There are 3 ways to turn a row about zero (a turn may also mirror it). The second row of each pair is the first, turned, with some noise. The first 27 pairs use one turn. New pairs use 2 turns, one after the other, and a turn may come again.
(in the rows, 128 means zero)
Known pairs, each followed by its turns in order:
[139 135 150 109  78 105 178 117]
[141 103 150  66 148 136 165 142] : z945

[122 166 116  81 102 160 144 112]
[117  83 151 124 142 180 120 143] : z945

[104  92 171 123 122 167 144  97]
[168  90 138 127 134  70 144 124] : z333

[101  95 108 101 100 162 140 109]
[142 135 185 141 143 144 109 157] : z945

[113 138 141 115 133 121 120  79]
[150 134 156 113 130  95 141 108] : z900

[ 90  78 107 164  96 103 114 114]
[184 150 163 142 126  83 110 105] : z945

[142 142 124 155 154 110 176 100]
[132 138 128  67 162 155 120 104] : z900

[123  98 115 163 154 121 129 106]
[163 131 152 149 145 151 134 152] : z333

[165 107 158 145 169 127 171  92]
[ 95 148 106 132 180  84 155 156] : z945

[142  98 144 128 111 111 143 140]
[129 120 131 124  94 156 119 129] : z900

[154 119 145 146 159  94 137 175]
[123 166  81  82 116 112 135 124] : z945

[124 104 129 119 146 142 133 148]
[123 155 120 127 122 138 107 150] : z945

[140 106 151 166 143  90 105 158]
[120 101 107 145 103 150 112  73] : z900

[158 109  86 148 107 142  89 118]
[117 150 153  96 137 145 142 171] : z333

[146 152  96 175 154  95 125 119]
[139 176 149 143 146 172 112 130] : z333

[136 137 130  77  82 172 113 105]
[161 133 159 157 119 120 161 190] : z900

[ 98 133 115 178 177 127 106 117]
[179 130 127 144 165 174 119 145] : z333

[169  95  96 151 159  87 140 119]
[111 165 101 102 121 175 137  90] : z900

[ 78  99 127 168  91 109 179 166]
[122 109  95  93  87 126  54 156] : z900

[159 121 170 128 118 125 165 154]
[136 135 122 146  69 109 137 109] : z333

[101 173 112 119 145 145  99 138]
[124 121  99  91 152 153  99 120] : z333

[ 98 163 114 156 143 134 130 156]
[115 111 112 134 163 104  85 130] : z900

[114 179 120 178  89 161 152 148]
[168  93 105 124 172 116  74 161] : z900

[137 173 142 130 167  78  80  87]
[129 131 150 110 160 196 132  68] : z333

[ 89 105 103 148  87 128 170 148]
[117 149  95 169 138  84 138 166] : z333

[119 145  85  89 115 130  95 150]
[119 126 149 127  99 169  92  98] : z945

[ 90 132  93 170 121 153 107 174]
[183 143 104 153 111 151  86 111] : z945

New pairs. What belongs after each?
[ 95 111 151 160 162 115 111 113]
[152 173 138 106  96 132 140 125] : z900 z900

[152 170 114  99 102 154 100 171]
[125 165 150 155 103  88 118 176] : z333 z900

[ 96 126 147  86  87 116 104 149]
[156 131 160 112  99 146 168 158] : z945 z945

[ 79 131 109  90 125 104 122 112]
[129  93 123 119 122 142 187 109] : z945 z333

[160 145 121 103 113 132 167 140]
[149  96 154 130  97 107 132  95] : z333 z945

[152  80 159 152 138 136 174 108]
[ 98  84 144 132 124  71 114 150] : z900 z333

[163 102 175 111 125 158  99 102]
[111 138 168  86 131 115 173 173] : z333 z945

[126 156 165  79 173 145  77 179]
[209 143 109 190 156 127 171 120] : z900 z333

[170 126 147 164 104 103 167 142]
[115  99 111 153 133 111 191 162] : z900 z900

[ 92 133 173  86  88 166 144 151]
[159 180 119 110 101 178 153 166] : z945 z945

[ 97  91  90 166 100  97 100  95]
[ 60 181 151 103 141 126 116 131] : z900 z333

[104 162 144  86 145  87 107 105]
[147 137 181 112 104  93 115 147] : z945 z945

[118 137 114 171  81 111 164 141]
[115 125 195 118  95 138 106 114] : z945 z333

[167 174 143 160 114 105 139 121]
[110 161 119  74 122 142 153 153] : z945 z900

[151 139 135 103  88  95 176  76]
[ 76 117 182  89 103 130 146 117] : z945 z900

[178 153 159 132  90 168 175 163]
[111 160  98 118 175 196 108 170] : z945 z945

[160 124 138 136 128 171 151 163]
[132 134  96 132 150 175 108 127] : z945 z945

[119 159  96 132 159 175  77 162]
[ 84  73 123  87 105 141 107 164] : z333 z333

[122  97  82 135 145  87 106  93]
[ 96  60 124 108 148 111 134 117] : z333 z900

[148  88 168 112 116 124  97 155]
[164  92 121  93 135 152 150 141] : z945 z945

[113 107  87 153  86 101 148  83]
[ 65 124 108 134 131  79 169 129] : z945 z945

[169 136  87 130 161 144  85 178]
[173 157 109 155 175 146  86 159] : z900 z333

[144  98 111 104 132 155 130 156]
[170 124 118 121 134 147  93 143] : z900 z945

[104 101  88 138  83 117 120 123]
[ 99 115 122 145 122 115 185 136] : z945 z945

[ 98 150  78 136 128 168 107 130]
[166 133 155  86 144 137 143 166] : z945 z333

[149 152 148  78 125  95 109 148]
[136 123 152 116  87 113 123 184] : z945 z900

[168 168 171 140 126 179 100 162]
[134 170 114 137 130  79  86 189] : z945 z333

[ 79 112  80 146 113 119 108 122]
[125 154  71 124 124 133  85 138] : z333 z945

[ 91 100  91 102 122 146  83 137]
[159 136 112  72 131 129 172 114] : z945 z333

[160 132 175 114 123 179 107 175]
[104  73  76  92  90 140 130 129] : z900 z900

[172 148 173 100 152  89 172  82]
[160 148 162 108 177 100 174  79] : z333 z333

